Each new row is followed by its nearest point in the smallest flat space through zero that holds the last named rows.

J_381 (4 x 15):
[[-24 -47 -15 -16 -45 -11 -19  43  34   7 -43  14  72   3   5]
 [-29  22   1 -35 -10  -6  34  44  -4  29 -29  -9  -4 -18  28]
 [  2  -6 -36  -6 -40  -1 -44  60   9  35 -36 -34  87  -6  23]
 [-36 -22 -44  16 -36 -30  31  38  49  22 -41 -39  40 -10  60]]
New rows:
[ -7  34  -9  37 -25 -14  10 -16  30 -43  -8  39  26  37  32] | [ -7 -26 -11  21  -7 -11   7 -14  25 -13  -1   1   6   6   6]
[ 35  22  -5   6   7  37 -37   2  -7  -2 -24   5 -13  40  36] | [ 18  15  -4   5   5   9 -21   0 -15   6   9 -13   7   0  -4]
[  3  25   0  41  23 -35 -34 -27  11 -19  34 -32 -36 -28 -36] | [ 25  11  -6  35  21   4  -7 -37  -7 -12  31 -17 -23   6  -3]
[ 26 -40  26   1 -26 -26 -15 -16 -14 -40 -21 -37 -42  30   3] | [  3 -13   0  16   4  -3   0 -21   9 -14  10   6  -7   7  -6]
[  7 -22  -3   3 -27 -34  -1 -33  -7  40   7  -1  -4   3  15] | [-1 -6 -8 12 -2 -5  4 -5 10 -2  0 -7  2  1  7]
[ 33 -22 -22  38  -8   0  36   2  24 -16 -19   1 -17 -36  44] | [-12 -10 -19  27  -2 -16  26 -11  26  -3  -2 -20  -8  -1  27]

J_952 (4 x 15):
[[-15  38  49 -18  17  70  -2   7 -13  11  21 -73 -10  -5  -1]
 [-16  -5   6  31 -87  80 -20 -51 -14  10  38 -48 -24  22  -8]
 [-30 -28  43  25   4  76   5  31  -8  -4  -2 -70 -23  73 -12]
 [ 10 -12  31  25 -47  88  -2 -30   4   8  28 -26 -35  20 -72]]
New rows:
[  6  12  64   8   4 -26 -12 -41   4   1  -4  12  -5 -27   7] | [  9  17   1 -12   2  -2  -1 -10   1   5   7   6   2 -25  -6]
[ 44  -4   2  53 -11 -11  15   7  16 -45  29 -22  -6   6   6] | [  0 -13  -3  11 -11   5   0  -3   2  -2  -1   3  -5  13  -7]
[-18 -22  -2   1 -17  -2 -10  11 -10  10  12 -12  20  12 -26] | [ -3 -11   0  10 -10   9   0  -1   0  -1   0  -3  -5  15  -4]
[-31 -19  18  46  11 -44  -2 -64  18  18   9 -64  18 -30  14] | [-11  10  -8  -1 -17   1  -9 -12  -9   3   8 -14   5  -5  28]
[ 12 -28   5  31 -64  64 -16 -22  12   4  -3 -64  34  25  21] | [-24 -13   2  26 -55  51 -14 -22 -14   3  18 -43 -14  34  14]
[  9  -3  11  -6 -12  -7  -6  47 -14  -9   2  64   9 -15  29] | [  4  -3 -13  -4  10 -30   2   5   3  -3  -9  21   8  -6   9]

J_855 (4 x 15):
[[ 11  52 -10  -5  13 -22  24 -20  13  -8 -56 -35 -14  32 -45]
 [  6   8 -37 -28  75 -33  15 -41  -6   4 -27   0 -16  13 -20]
 [ 35  52  -2   7   7 -16 -23  42  10 -12  11  43 -26  12  42]
 [ 56  54  13 -66  13   0 -23 -81 -26  31 -45   1   6  67 -20]]
New rows:
[  4 -12  33 -17  14  31 -24  28 -21   4  44  -1  24 -24  12] | [ -1 -26  12  -2 -14  17 -18   5 -10   8  30  20  11 -12  25]
[ 18 -21  11  22 -21  24 -63  26  -8   4  -8  29 -37 -18  14] | [ 10   1  13   6 -20  11 -20  24  -2   0  25  24   1  -5  31]
[-14   1 -17  36  13   3  34  44  -1  14  48 -25  17   2 -33] | [-24 -15  -8  25  -3  -4  18  23  13 -13   3 -14  -3 -21  -8]
[-25 -53 -42 -11 -14   0  -9  -1  27 -22  33 -21  31  16 -41] | [-28 -39  -3   6  -1   7  15  -9  -2   2   4 -20  12 -19 -16]
[-30  13  22  12  13   0  25 -17  -4  16 -21   0   0  26   9] | [  0   6  -1  -4   2  -2   6 -11   0   1 -12 -10   0   7 -13]
[ 16  -7 -11 -23 -41 -28   2   6  18 -29 -20  -2  12  10 -16] | [  2  15   6   4 -14   1   4   2   5  -3 -13 -12   0   8 -11]

J_158 (4 x 15):
[[  9 -28  13 -21 -10 -20 -12  43  48  10   0  27  19 -14  24]
 [-14 -21  33  27  33   0 -13  17  26  38  32   6   9 -26  39]
 [  6  -3   9  34  24   7 -37  25 -21 -42  -6 -39  22 -33  -8]
 [-38 -32   1 -71 -21  29 -29  46  15 -27  33 -10   7 -29  11]]
New rows:
[ 22 -19 -13  -7 -35 -13  -2 -25 -47  11 -19   2  20   7 -34] | [ 14  14 -16  -4 -14  -6   9 -12 -13 -16 -22  -1  -4  16 -20]
[ -5 -31   1   3  -8  -1  17 -28 -39   8   8   2 -18 -17   0] | [-11   7  -2   1   4  11   7 -17 -12   7  10  -5 -10   5  -2]
[-30 -10   3   6 -26  -9   7 -19  17 -52   6 -11 -15 -28  37] | [-10  -6   0 -12  -2  10  -9   9  -2 -10   8  -8   2  -9   1]
[-49 -53   6  -3  35   7 -22  -9 -21  25  29  29   8   0   9] | [-29 -12  16  -3  16  18  -4   1   6  24  36  -3  -6 -14  23]

J_222 (4 x 15):
[[ 26  -8 -51 -11   8  27  32 -18 -34   8  13  -4 -16  33  20]
 [ -5  -7 -35 -35  14   3  26  16 -42  92  12 -15  -4  11  25]
 [ 36 -23 -92  12  -5  28  56   9 -12  61  30   2 -37 -38  43]
 [ 36 -58 -47 -29  69 -18  79  58 -46  38  40 -19 -33  -8  51]]
New rows:
[-14  -4  40 -16  -3  -1  33  44   2   3  18   1  -4  20 -10] | [ -6  -9  21 -14  22 -19   3  20  -7   2   1  -7   4   3   1]
[ 37 -15 -13  21  20  -4  38  -8  43   1   5  -9  24   1  59] | [ 20 -17 -22  10   9   2  24  10   2 -11  13   2 -16 -16  14]
[ -8  64  -4   4  51 -16   3  -1   1  36 -36   2  32 -21 -19] | [-19   8  15 -10  -5  -9 -14   7   0  33  -6  -3  11  -4  -5]

J_966 (4 x 15):
[[ -7  -3 -25 -52  32  -9   5 -18  38   6 -31 -34  10  13  -3]
 [ 20  -1 -41  -9 -17  30 -21  39   7  13  43   5 -24  30  -2]
 [-56  20 -12 -19   0  60  43   1  -8  16  49 -10 -26  22  31]
 [  9 -13 -30  -5 -14  65 -11  57 -34 -41 -12 -25  10  28 -12]]
New rows:
[ 42  -5  37 -24   7  34  34  42   3 -16  -4 -19 -15  -4  27] | [ -6  -2  -6  -3  -2  24   4  14 -13 -13  -4 -10   3   8   0]
[ 39 -35  29  23  43 -32 -11 -19 -10  -9  18 -17  22  14  34] | [ 11  -3  12  10   1 -25  -8 -10   3  -1 -14   7   7 -13  -6]
[ 12   8  34 -34 -19  42 -34 -34  35  14  43 -31  26 -34  -3] | [ -5   4  -6 -10   5  -3   4  -7  12  12   9  -1  -7   4   5]

J_675 (4 x 15):
[[-18  52  29  30  -4 -27  49   3 -34 -44 -32 -52 -27  36 -43]
 [  2  37   1  22  36 -18 -18 -39  -6 -11 -15 -16  -8 -20  18]
 [ 23  28 -59  18  12 -25 -70  -1 -11 -51  30 -27  21  15   9]
 [-37   2   6  28  13 -31 -26  -8  27 -34  13 -18   5 -51  -8]]
New rows:
[ -2  11 -14  16  -4   0  -1  64 -64  26 -23 -11   8  -1  16] | [ 13   7  -6  -5  -7   5   8   8 -15  -2  -3  -4  -2  27  -5]
[-29  43  20   2  -9 -18   9  60 -41  -3  11 -39 -26 -20   6] | [-16  15  12  15  -6 -15  17   8  -7 -25  -7 -23  -8   8 -24]
[ 18   9  -2  -5 -27   4 -21  37 -14  -4  16   9   4  -1  -1] | [  8  -9 -17  -7 -13   3 -10  17  -2  -7  14   1   9  16  -5]
[-11  -8  -9  58 -17   6  -6  40 -13  -7  -4  24  21  -3  17] | [-5 -9 -7  0 -9 -3 -8 12  6 -9 12 -1  6  0 -7]
[-14 -30  -1  64  25   0   3  45  18 -10  10  14  13 -13   4] | [-20 -16   2   5  -7  -9  -9  10  19 -12  14  -1   7 -22  -9]

J_254 (4 x 15):
[[  0  -5  -3  -8 -18  29 -33   1  29  45  18  -2 -63 -64   4]
 [  1  25  16 -13 -22  -1   3 -59 -38  37   4   5 -19  11  10]
 [ -3 -11  -7  37 -19  19 -14 -60 -10  51  28   5 -37 -14  64]
 [-12  25 -25 -33 -40  27 -21 -14 -17  15  23  26 -48 -47  42]]
New rows:
[  2  64  -4 -25 -12  -8   3  -3  -3 -36 -17 -12  -7   7 -40] | [  0  30   8 -45  -8  -8   7  10 -18 -15 -14   6   6   5 -34]
[-15 -23 -10  15  -3  57   4 -19  30 -33 -62  64   4  -4  32] | [ -7  -9 -23  13  -2   7  -2  11   2 -19  10  10   5  -5  34]
[ 14  11  -5   8  -4  37 -42  36  -8 -40  -9  -3 -17   1  -3] | [ -4   0 -14 -11  -1   6  -6  29  11 -19   2   6  -2 -17   1]
[  4  -6  44  -6   2   0  -3  -1  -5  16  17 -16  12  -2  10] | [  4  -2  10   6   2  -2   1 -12   0  14  -2  -6  -3   4  -7]
[ -6   2  -8   5  13  -6 -52  -2  -5  -9  -3   3  -3 -12   1] | [ -1  -2  -5   0  -2   5  -5   6   6   0   4   2  -6 -10   5]
[-29  18  61  64 -24  -6   3  -5 -64   5 -22   7   4 -31  -3] | [  2   5  11   5  -3  -5   5 -30 -16  17   0  -2  -1  15   4]

J_44 (4 x 15):
[[-30 -15 -39  20 -35 -10  10 -11  19  13   0  28  -8  -9  -2]
 [  9 -27   4  -9  22   7 -36   7 -48   6   9  15 -21  16 -26]
 [  6  -9  23 -47  -5 -17  -7  -2  25  28 -28  21  24 -18  -3]
 [-33  -5   5   6  11  19   0   5 -29 -39  30 -33  12 -35 -21]]
New rows:
[-11 -28   8 -16  38  38 -18 -64   1 -35  -5  38   8  31 -26] | [  0 -17   4 -10  10   2 -19   3 -23   4   4   9  -7   1 -16]
[  7  34  17 -21   1  67   4  18 -13  16  -4  19  13  22 -37] | [ 14  -1  16 -13  16   3 -11   5 -13   1  -2  -4   0   6  -4]
[-24  37  -8  55 -10 -22  23 -33 -12   1  12  22  12  15  68] | [ -1  21 -28  41 -19  -1  27  -6  24  -6   3  -6 -12  17  25]
[  5  39  21 -34  14  -1  29 -19 -25  34  11 -34  -3 -14   9] | [ 13  14  24 -15  14   3   3   4   4  -8  -4 -20  14  -4   6]
[ 14  14 -21 -40   9  26  21 -10  28  -7 -16 -19  -7  39  30] | [ 24  23   8   3   3  -4  12   0  20   4 -12  -8   1  19  23]

J_906 (4 x 15):
[[-58  13  14  29  27  15   1 -71 -35  11   1   4   9 -25  75]
 [-29  21  11  42 -12  26 -72 -18  23  35 -41   3  13  14   9]
 [-11  30  12  56   0  19 -18 -57  49   8 -26 -23  13 -37  21]
 [ 11  51  -8  19  34 -45   9 -55  25   3 -58 -19 -32 -33  75]]
New rows:
[-23  26  28  26 -42 -28  16 -24  29 -36  -6  28  -4  32  17] | [ -1  10   1  11   3   0  -4 -13  10   3 -10  -5  -1  -7  10]
[  0   0  42  26  21 -10 -34 -41  29   2 -33  22 -18 -36  21] | [ -8  25   4  29   7   0 -17 -34  22  10 -29 -10  -2 -15  28]
[ 43 -19  20 -39 -22  18  34   2  29  12 -34 -19  -2 -25 -18] | [ 31   2  -5  -2  -6  -9  18  10  30 -14   1 -14  -4 -12 -24]
[-27 -16  11 -29  36   7  14  16 -25 -20 -26  21  39  34 -32] | [-10 -17   0 -17  -3   5  -3  20 -28   3  15  14   3  20  -8]
[-21  27  11  -6   0  34  37 -36  -1  44  19  10 -28 -10 -26] | [-12  -4   6  10   1  13   9 -17  -3  -4  14  -3  10 -13   4]
[ -8   5 -12  -3  -1 -39  13   2  27 -43  24   9 -41   1 -32] | [ 26  -2  -7 -13   0 -15  24  13  11 -14   5  -7  -9  -7 -14]

J_308 (4 x 15):
[[-72  -1  55  23  41  61   2 -11  31   4  62  25 -58 -17 -70]
 [-26  -4 -30 -29  19   3 -60 -10   9  41  38  -1  11   7  28]
 [-24  42 -23  31  -1  26  22 -12 -17  18 -34 -31 -14  22 -55]
 [-14   0  41  -8  -4  14 -34  26  15   1   0  13   0  17 -10]]
New rows:
[ 24 -12  16  61  -9   8  21   1  35  34 -27  11   8 -14  26] | [ 12  -2   8   5  -7  -5  16   3  -3 -13 -10   2   0  -4  -1]
[ 15 -55 -18 -27 -15 -11  30  23 -48 -22  70   7   5 -38  33] | [ 24 -36  -9 -13  10 -26  19 -16   5 -19  37  18   2 -39  43]
[ 39 -31  69  -6  30 -33  -4 -23  28  37 -10  12 -24  36  19] | [  7 -15  31 -11  -4  -4 -14  17  12 -13   8  18   3  -2  12]
[-31 -10 -21  38  20 -24  -9 -34  -1 -48 -29 -36 -30   0  14] | [  2   6 -20  10   3  -1  23 -15  -9   0  -3  -9  -5  -7  -7]
[ 17 -29   9 -11   2   1  27  -6 -62 -12  57  21  27  22  21] | [ 14 -19  -3  -7   4 -14   9  -7   2 -11  17  10   2 -19  23]

J_944 (4 x 15):
[[ 24 -12  50  11  11  26   6 -24 -16  39 -38 -46   4  13  28]
 [ -4  -1  40 -20  17  23 -26  -9 -44  79 -56 -33   1  41 -10]
 [ 18 -35  58 -53  18  31  26  16  -3  24 -44 -37  15 -26  35]
 [-12   6  18  36 -16 -26  32  46 -52  19 -42 -48 -15   9  10]]
New rows:
[ 27 -35  36 -39  31  13 -24   9 -25   6 -22  15  37 -58  18] | [  9 -25  29 -56  17  25   8   7  11  10 -18  -6  14 -22  15]
[-16  -2 -15 -15   4 -45  59  29  -1  15 -38  39   6 -12 -12] | [-20  -1  -9 -20  -7 -19  16  48 -15  -8  -9   2  -4 -14  -8]
[  5  14  14 -52  61  -5  21  27 -30   6   4   5 -43  -6 -13] | [-14  -8   5 -41   5   1   1  29 -10  12 -17   2   3  -7  -8]

J_159 (4 x 15):
[[ -1  29  24 -18   7  41 -35  12  32   1  32 -14  22 -60 -27]
 [-63  -4 -20 -63 -24  38  11  -1   6  52  26  17   8 -14 -35]
 [ -6  14   4   3  16  -7   6  36  28 -12  35  -5  36  12 -31]
 [ 47  58  10 -19   9   0 -50   5 -13  -6  29 -15  -9 -34 -12]]
New rows:
[-17   4  10  23  -9   3 -65 -14   5  -1   2  28  15 -24  -4] | [  5   6  13   0   1  18 -16  -5   8  -2   0  -6   0 -29   1]
[ -4 -39 -48 -13 -37 -23   3 -13 -29  52  -8  35  21 -39 -12] | [-27 -12 -18 -30 -20  10  10 -17 -18  31  -7  14 -16   3   1]
[ 34   5 -16 -22 -30  -1 -18 -27  20  42   7  -4 -39  59  24] | [  8   7 -19 -18 -11 -16  -1 -13 -34  15  -6   8 -25  17   8]
[ -4 -35  35  -5 -33 -46  21  12 -49  -7   0  12  24  13 -11] | [ -5 -10 -12   5  -1 -19  18   3  -8   0  -4   7  -1  31   3]
[ 49  44  54  14 -26  21  29 -35  18  -1 -21   4  38  38 -12] | [ 14   3   9  17   9  -7  -4   6   7 -16  -1  -6   5   0   4]
[-21  24  34 -23  -3  43 -16  16 -12  19   9 -46 -14 -35  -9] | [ -4  17  10 -24  -5  32 -25  -5   8  13  13  -5   0 -44 -12]

J_419 (4 x 15):
[[ 29 -38  24  13   4  17  26  15   6  16   9 -46   0  29 -11]
 [-24 -10  29  13 -11 -31 -19  30  46   6   2  24  -7 -45 -57]
 [ -5  15  -6  22  50   8   5 -30   4  20   1  -7  31  37 -15]
 [ 11  -9  -2   6  11  23   8   4  -1  38  -5  41  31 -25 -43]]
New rows:
[ 17 -26  16 -16   1 -22  53  -5   1 -57  11 -10  24   7  18] | [ 10 -10   5  -3  -9   2   7   5  -5  -9   3 -25 -12  14  17]
[-22  33 -60 -15 -28 -23 -62  20  19 -54 -24   9  20  14   7] | [-33  36 -16 -11  -7 -30 -28 -13   1 -32  -5  19 -16 -14  25]
[-46  11  34 -19 -26  70  -6 -21  -3 -10  18 -46   3 -62 -11] | [  3  -8   4  -6 -16  -1   0  12   0  -2   0   4  -8 -14  -1]
[  1   3  25   1   7 -18  -3  38  38 -24  17  41  -5  20 -19] | [-14  -3  15   9  -2 -19 -10  11  25  -1   2   2  -6 -13 -23]
[ -6  23  22  11  11  29  -1  -9  65  22   6 -33   3 -27 -10] | [ -8  -6  16  16  14 -10  -2   5  24   8   4  -8   4   5 -27]

J_617 (4 x 15):
[[-39 -27 -45 -38  20 -15   3 -53 -36 -12  30 -18 -25   5  28]
 [  2  33 -48 -25 -23 -25 -14  80  21  23   2 -25  31   9  62]
 [  1  28 -14   0 -35  -9 -39  30  34 -20 -23  28 -11 -23   3]
 [ -4  -1   7   8 -18  33 -10 -29  22   2  40  -6  -1  13  17]]
New rows:
[  8  39 -10 -17  17 -29 -42  42 -23   0   6  -8 -31  33  15] | [ -5  10 -27 -17  -4 -22  -7  29  -1   1 -10  -5   4  -4  19]
[-41  26  35 -33 -27  -2 -25  16  -2 -21 -17 -19 -10   2  25] | [ -6  10 -17  -8 -15  -6 -17  10  12  -7  -1   5  -5  -6  13]
[ -6  31 -10  14 -32  36  10  30   6 -18  14  16 -36 -24   1] | [  1  14   0   6 -24   8 -23   6  25 -10  -1  14  -6  -8   3]
[  5 -44 -13  11  18  12 -14 -16 -20 -44  39 -29 -13  39 -14] | [-12 -19   0  -5  12  11   9 -41 -14  -1  25 -10  -9   9   3]
[ 18  20  44  42  -9 -20   1 -16 -15 -10 -15  44 -36  23  38] | [  5   2  16  12  -6   9  -6  -7   9  -8  -7  14  -6  -7 -17]
[  5 -32 -16  31 -13  -6 -43   0  44 -14 -41   1 -14  41 -28] | [  4   9   8   9 -15   4 -17   2  17 -13 -12  20  -9 -13 -13]

J_934 (4 x 15):
[[ 52 -42 -25  31  -4   2 -24  15 -16   4 -32  17   1 -48 -46]
 [ 11 -21 -21   8  24 -45  -7 -27  22 -33 -10 -13  -5  56  62]
 [ 44 -50  -3  36  23 -20  -3 -10 -13 -12  14  -4   5   9  21]
 [-32   4 -15   8  49  17 -23   6  31 -25 -51 -27  44 -32 -28]]
New rows:
[-28  31 -28  31   0  42  -9 -17 -28  27 -29  41 -10  -6 -23] | [ -7  14  -6 -10 -16  13  -6  12   0  10 -17   9  -3 -23 -29]
[  2  14  14 -25 -18  -4  43   5   4 -14   7 -12  -1 -10 -10] | [-12  15  10 -11 -10   8   8   2  -3   8  11   2  -4   1  -2]
[ 40  40  24  38 -32 -22  34  35 -15   7  43  -9   9 -27 -19] | [ 16  -7  22   7 -16  15  14   9 -28  22  35  11  -6 -16 -15]
[-29 -37  29  -4   6  27  -2  22 -39 -39 -38 -36  -6  37  44] | [ -9  -4   3   4  23  -8   2 -10  10 -14   5 -15  11  18  23]

J_941 (4 x 15):
[[-17 -19  31 -57 -13  38  51 -48   0 -15  12  24  11  60  18]
 [ 42  34 -13  -8  -7 -11 -16 -19 -13  39 -28 -17 -49   2 -13]
 [ 22 -10 -42  -2 -11  55  15 -10  59   1  24  18 -33   2 -61]
 [ -5 -18   2 -22 -13  -3 -21  23  -3  11  45 -33 -14  23 -45]]
New rows:
[ 24  44 -16   2  21   3  21  14 -26  39 -19  19 -39 -27  -2] | [ 30  28 -16  11   2  -6  -8 -14  -2  21 -33   0 -28 -15   1]
[ 30  38  16   8 -24 -41   2  14  15 -44 -37 -17 -26  33   1] | [ 13  16   1  -2   0 -12  -7  -8 -14  14 -17  -7 -13  -1   7]
[-42   1  -6  18  10 -37  33  29   6  30 -18 -17  30  42  12] | [-16  -6  16   0   3 -15  -4   9 -16  -7   3  -6  19   2  17]
[ 31   7 -18 -18  25  -3  -7  18   7  20  28  36 -42  34  20] | [ 14   6  -5 -11  -6   8   1 -11   3  11  -1  -3 -19  10 -13]
[-17 -29   2  13 -25  37 -15 -25 -38 -14  42   6 -20  27  10] | [-11 -14  11 -22  -7  10   9  -4   0  -5  20  -2   4  24  -8]
